All groups share one centre, and each spreads out both ways along 13 directions, with some noise.
In the rows, zero is written as 128.
Some rows, each with its group after it:
[ 97 169 126 168 125 155  99 160 121 147 132 136 115 189 108 190  74 109]	K_416
[ 77 107 148 148 132 151 136 111 136 152 149 123 153  88 108 147 121  86]	K_141
[ 93 163 119 101 143 115 114  94 122 142  88 134 105 133  95  82 145 161]	K_141
[135  96 171 156 146  79 112 169 116 137  77 186 137 148  61 103 156 198]	K_416
[153 174 175 164  88  97 117 127 124 161 136 109 149 136  91 203 109 147]	K_416
[144 128 146  81 151 123 100 118 112 187 169  99 120  70  96 124 126 142]	K_141
[150 118 115 144 113 144 115 151  73 129 106 137 170 165 123  98  97 103]	K_424
[135 104 165 141 125 164 148 172 150 123 163 170  85 141  74 104 144 130]	K_416
[133 126 146 131  99 106 140 130 109 147 120 177 134 122  86 102 137 130]	K_524
[167 184 150 134 139 148 120  80 143 123  93 151 172 113 113 143 115 158]	K_524
[ 80 118  89 116 128 110 143 134 110 155 122  63 110 142 161 113 149 108]	K_141
[101 132 113 111 105 157 114  82 137 143 136 134 172 114 164  94  89 127]	K_524
[165 164 140 136 173 138 141 104 145  84  79 185 109 161 113  91 141 165]	K_524
[141 146 133 114 126 107 142 124 126 140 106 182  95 107 149 150 114 150]	K_424
[ 88 141 117  81 165  84 101 106 122 180 147 158  95 136 107  97 133 157]	K_141
[130 150 116 107  89 113 110  79 124 161 144  32  96 167 147 149 140 136]	K_416
[130 126 169 157  69  98  95 158 153 111 174  84  88 114  82 121 139 185]	K_893
[152  89 160 153 146  98 125  92 149  59 133 171  87 167 144  80 134 150]	K_524
[120 173 127 165  75 116  86 173 142  65 133 139 127 148  71 107 132 153]	K_893
[100 149 145 129 113  97 115 122 111 135 104  96 181  97  58  42 166 169]	K_416
[140 141 138 134 161  93 127 146  92 120 125 101  69 183 106  81 141 148]	K_893
[118 130  95  88 124  89 114 141 119 160 143 167 154 125 155 127 111 137]	K_893
[141 164 133 100  87 131 109 222 160 173 192 116 109 159  75  78 148 210]	K_141
[123 101 152 125 131 162 154 123 156 112 180 154  74 127 129  91 122 118]	K_893
[128  55 164 146 132  91 136 131 106 171 132  52 106 131 134 152 152 143]	K_141
[ 72 153 139 160 124 121 209 149 163 116 102 154 150  80 134 115 151 125]	K_141
[111 149 114 120 143  68 103 113 121 120 124 108 173 159  74  77 194 138]	K_424
[ 94 105 121 136 112 106  88 156 178 127 108 178 117 112 138 176 131 185]	K_424
[152 103 142 138 115 169 121 143 152  72 124 137 115 102 106  73 146 162]	K_524
[125  95 121  95  91  97 165 133 110 168 116 153  58  96 116 177 166 113]	K_524
[100 160 136 126 115  72  70 121 115 178 124  85 108 165  95 140 117 180]	K_893
[ 89 154 126 145  80  46  94 142 129 151 103 112 141 133  90 137 154 191]	K_893
[167 106 127 111 119  97  82 164 141 125 161 161 158 118  83 173 156 130]	K_893
[ 88  83 139 141 145  85 117 160 139 124 185 160 148 139 124  74 130 123]	K_424
[146 108 137  95 168  88 198 106 121 146  91 189  96 124 154  65 150 163]	K_893
[109 151 124  94 166 144 189 126 124 190 136 117 103 121  98 137 171 101]	K_141
[ 85 145 123 134 123 146  95 176 130 135 135 116  33 130 106 165 100 154]	K_424
[142 129 124 119 138  86  93 107 135 111 151 153 113 195 135  98 135 145]	K_524
[105 153 127 142 149 114 123  55 127  89  55 179 118 118 122 117 127 134]	K_141
[114 141 118 128  76 139 146 134 124 149  86  97 133 113 155 102 118 172]	K_893
[ 85 118 142 142 104 116  72 147 178  86 181 157 103 107  99 122 125 153]	K_416
[156 142 134 139 157  64  93 136 148 102 144 203 157 163  82 187 161 120]	K_424
[118 164 116 160  40 108 156 132  89 131  89 123 129 172 144 112  96 129]	K_141
[ 94 102 108 119  97 128 143  95  96 149 125 160 127 135 133 129 117  74]	K_524
[112 168 132 101 165 179 165  72 138 158 123 121  97 132  64 118 169  92]	K_416
[103 136 114 120  93  61 101 171 157 122 127 170 116 101 118 144 144 187]	K_424
[162 120 145 139 167 143 125  85 102 121  45 135 169 102  86 150 152 129]	K_416
[123 116 105  95 104 118 101 122 169 115 143 146 152 111 151  94 147 163]	K_424
[ 95 109  95 114 119 139  87 111 167 140 119 100 144 160 153 160 144 145]	K_424
[162 116 137  94 146 126 193 136 116 149 100 147 101 110  80  80 195 137]	K_416
[157 169 125 114 140 107  95 168  67 174 132 135 148 152  71 146 109 125]	K_141
[141 128 139 153 101 147 140  93 177  76 115 131  95 109 159 198 134 122]	K_141
[150 115 102 111 144  30 120 143 101  91 149 178 100 178 162 100 139 127]	K_524
[121 127 166 158 107 108 155 101 135 102 115 116 108  71 119 121 126 143]	K_424
[117 135 155 119 178 153 140 103 160 159 149 180 145 141 112 122 121 127]	K_424
[124 102 145 100 175 157 137 107 139 157 178 143 120 129  74  99 158  89]	K_893
[180 163 105 113 142 146 101 109 120 104 112 133 114 161 113 185 144  95]	K_424
[142 107 173 149 147 159  82 119 121 173 138  92 139 157 116 142  79 163]	K_893
[ 79  99 116 147 140 117 116 117 136  90 172 101 145  95 170 129 106  73]	K_524
[149 132 110  78 164  99 161 140 104 175 107 180 138 136 113  91 161 131]	K_893
[134 156 165 138 111 131 129 144 130 154 141 119  93 160  46 137 162 144]	K_416
[120 175 144 151 122  79 151 109  89 128  93 139 163 127 103  79 119 136]	K_524
[127  87 122  91 109  92 155  71 165 110 120 159  88 107 139 117 192 135]	K_893
[126 195 100 113 101 148 103 127 111  99 121 112 152  81 115  94 119 122]	K_893
[113 119 170 188 111  93  98 176 116 105  80 134  78 138  62 144 136 179]	K_416
[129 120 119 121 186 140 166  90 102 130  87 151  83 145 144 149 133  86]	K_416
[152 128  98 107 109  73 139  83  83  82 104 153 122 135 156  80 143 103]	K_524
[ 84 120 114 126 147 134 109 166 143 117 166 138  91 172  82  89 155 121]	K_524
[ 98 134 132 128 180 164 133 153 155 150 136 122  87 149  94 167 146 128]	K_524
[155 113 137  76 125 100  96 113 110 144 183 131 112  82  83 117 151 111]	K_141
[168  83 141 117 102 144 120 152 124 116 155 103 124 129 104  83 157 135]	K_416
[ 87 123  86 107 142 122  73  66 141 118 116 103 125 179 173 105 119 132]	K_416
[134  91  95 124  84 162  68 161 109 152 111  93 176 194 132 139 117 131]	K_424
[103 138  88  82 126 118 146 152 158 146 179 151 143 110 133 162 166  83]	K_424
[179 100 175 136 123 126  94  69 103  93 121 141 126  81  62 146 138 113]	K_141

New rows, each followed by its group:
[135 142 129 144  85 147 119 181 131 145 130  67 123 158 104 144 144 148]	K_141
[142 149  87 119  58 165  56 145 129 101 111  82 148 165  83 154 154 124]	K_893
[108 198  94  99  59 131 126 147 144 137 139 126  60 132 139 120 115 164]	K_893
[108 104 135 164 140  66  97 182 115  75 135 166  84 103  96 164 123 122]	K_416
[107 120 125 121 135  70 142 140 120 148  86 158 124 120 147 107 132 177]	K_416
[171  96 159 111 162 156  82 104 131 145 177 147 128 128 127 136  80 139]	K_893
[102 114 107 121  73  87 156 102  89  95 107 173 129  93 131  85 135  81]	K_524
[104 159 119 126 102  71 147  93 138  78 159 132  61 129 147 107 141 112]	K_416
[116 118 130 117 141 114 136  84 139 124 137  88 132 132 124 117 172 111]	K_424
[ 97 134 113 114 144 164 108  69 166 137 162 131 119 153 189 163  89 101]	K_416
[ 71 130 153 159 129  89  83 152 163 103 179 118  94 137 111 110 109 170]	K_424
[152 117 108 101 131 140  84 146 148 118 178 148 181 174 100 116 152 106]	K_424
[160  78 132 120 147 128  88 150 111  92 108 190 100 126  92  92 139 150]	K_424
[128 105 133 131 119 196 131 108 163  53 158 135  68 115 103  87 155 106]	K_416
[ 93 123 146  90 162  86 146  61 131 177 109 139 100 137  76  95 197 143]	K_893
[142 147 115 106 162 114  77 134  90 126 121 126 131 137  43 120 161 111]	K_141
[195 113 107  76  86 157 129  87 165 116 177 108 115 145 191 141 145 123]	K_416
[173 118 150 147 104 160  95 141 109 165 153  97 131 159 144 198  63 127]	K_141
[107  92 134 130 121  66 152 137 130 126 164 139 162 102 115  95 170 108]	K_424
[115 103  87  88 151 108 133 155 100 166 100 129 105 177 135  83 153 148]	K_416
[131 143 149 149 147 153  97 148 154 131 127  89 124 162 144 118  99 194]	K_524
[116 111 151 139 147 128 140  42 117 134 126 106 142 146 134  99 121  99]	K_524
[115  85 159 137 115  98  96 133 152 111 157 124 111 124  55 100 192 149]	K_141
[117 117 144 133 202 105 101  72 119 135 141 151 121 145 148 162  87 102]	K_893
[133  91 126 106 107 142  98 130 129 182 122 122  94 166 154 108  97 193]	K_424
[ 79 151  85 142  97 111 131 168 100 161  89  83 184 127 128 168 140 105]	K_893
[154 112 112 133  80 154  70 177 111 110 121 140 144 152 124 130  94 144]	K_424
[119  90 137 125 142 181 104 127 127 141  86  88 122  61  88 139 156 142]	K_416
[163 148 148 117 175 160 107 168 102 141 161 143 148 142  76  67 104 131]	K_893
[115 119 136 129 133 133 160 147 110 173  82 143 122 213  62  57 185 161]	K_893
[ 93 104 132 155 123  81 134 144 102 103  87 138  87  89 114 137 137 133]	K_424
[116 163 104  84 128 135 164  96 129 194  95 115 104 134 152 166 147 132]	K_424
[153 150 119 137  72 100 113 187 127 114  96 150 170 115  98 138 154 174]	K_893
[121 156 119 124 122 102 113  60  97 122 127  48 144 123 118 135 150  80]	K_524
[132 173 141 104 157 132 154 122 125 160 117 136 162 114  99  63 141 163]	K_524
[ 53 117 110 114 109 148  93 158 137 177 175  79 100 151 128  86 114 143]	K_416
[132 103 138 141 153 121  69 126 170 102 137 150 113 159 142 153 108 161]	K_141
[164 147  97  84 126 155  62 138 153 105 190 174  97 195 138  92  97 142]	K_141
[170  80 173 140 124 142 104 137 134  97 141 132  90 114  51 138 162 132]	K_424
[154 129 165 154 115  92 133 128 134 136 207 139  81 191 118 180 112 105]	K_416
[138 151 108  97 116  54 129 150 126 135 160 169 127 147 121 111 157 146]	K_416
[136 129 157 153 143  72 168 163 132 107 139 131  26 162 107 166 171 129]	K_893
[133 133  95 103 134 128  60 167 175  90 166 188 145 135 107 150 146 139]	K_424
[129 142 142 144 120 171 161 124 120 141  95 126 105 113 125 161 111 124]	K_416
[175 154 130  91 131 173  95 142 126 145 177 123  94 124 110 141  99 124]	K_893
[159 150 110 103 119 135  72 148 142 134 152  92 147 118 135 170 120 144]	K_524
[129 175 144 133  89 112 165  99  79 197 104 123 115 127 105 185 110 104]	K_141
[133 163 146 128 165 111 126 117 120  96 195 120  81 149  80 103 134  90]	K_424
[170 118 163 151 140 109 112 191 111 108 163  97 120 105 102 114 122 149]	K_893
[145 155 158 163 131 163 117  62 142  83  83 153 144 151 111 123 110 138]	K_524
[ 85 138 113 141 107 102 122 172 117 130  86 152 112  88 112 141 126 152]	K_424
[109 173 143 133 167  97 129 123 123 167 151 124 165 113 106 182 115 100]	K_524
[ 67 111 149 148 193  90 130 162 105 128 154 143  62 147  78  59 127 120]	K_424
[113 154 131  75 184  82 105  71 130 158 154 158  99 134  59 121 172 118]	K_893
[ 67 122 173 207 117  77 125 140  97 134 118  71 115 143  98 113 110 140]	K_424
[ 66 163 123 156 100  75  67 163 139  88 109 113 110 109  80  92 134 196]	K_424
[114  47  97 136 107 115  96 158  94 106  97 124 127 140 164 114 120 126]	K_424
[122  98 134  98  71 164 103 109 180 132 202 112  51 141 120 119 149 149]	K_893
[110 132 126 159 115 140  75 166  92  95 129  94 100 155  89  92 104 128]	K_424
[152 147 126  79 139  46 147 171 115 200 154 146 108 119 127 150 149 169]	K_524
[179 118 121 109  95  96 141 156 113 156 160 109 137 104 157 171 124 126]	K_416
[112 210 136 131  83  92 142 164 115 169 118 108  80 100 130 128  88 202]	K_893
[ 85 149 135 108 120 148 127 156 138 180 140 137  96 126 115  70  97 185]	K_424
[134 106 149 122 111 174 153 149 152 151 126 135  76  95  93 135 156 156]	K_416
[106 135  98 132 123  95 180 189  87 179 139 107 137 167 148 165 130  82]	K_141
[104 109 129 122 106 151 121 106 158 117 160 150  93 147 154  74 100 143]	K_893
[106 127 137 121 156  92 165 152 124 149 166 172  89 142 162  75  95 145]	K_893
[ 85 154 113 122  92  94 164 143 146 157 105 141 107 155  72 151 207 127]	K_893
[135 113 155 155 139 105 108 131 131  78 135 134  66 202  96  57 143 175]	K_893
[ 83 110 146 150  87 118  87 146 154 133 170  75 114 154 115  79 121 177]	K_524
[122 182 112  89 104 165 126  75 131 172  89 132 151 135 123  84 119 162]	K_524
[143 132  97  88 100 119 129 169 114 163 129 130  81 180 140  69 135 178]	K_893
[ 87 119 153 176 159 137  87  94 140  86 124 143 112 143  97 133 108 115]	K_416
[100 163 124 115 123 105 121 187 104 145 141 131 143  89  42  91 165 130]	K_416
[154  90 161 124 108  58  97 136 158 138 129 178 160 111  85 146 172 190]	K_893
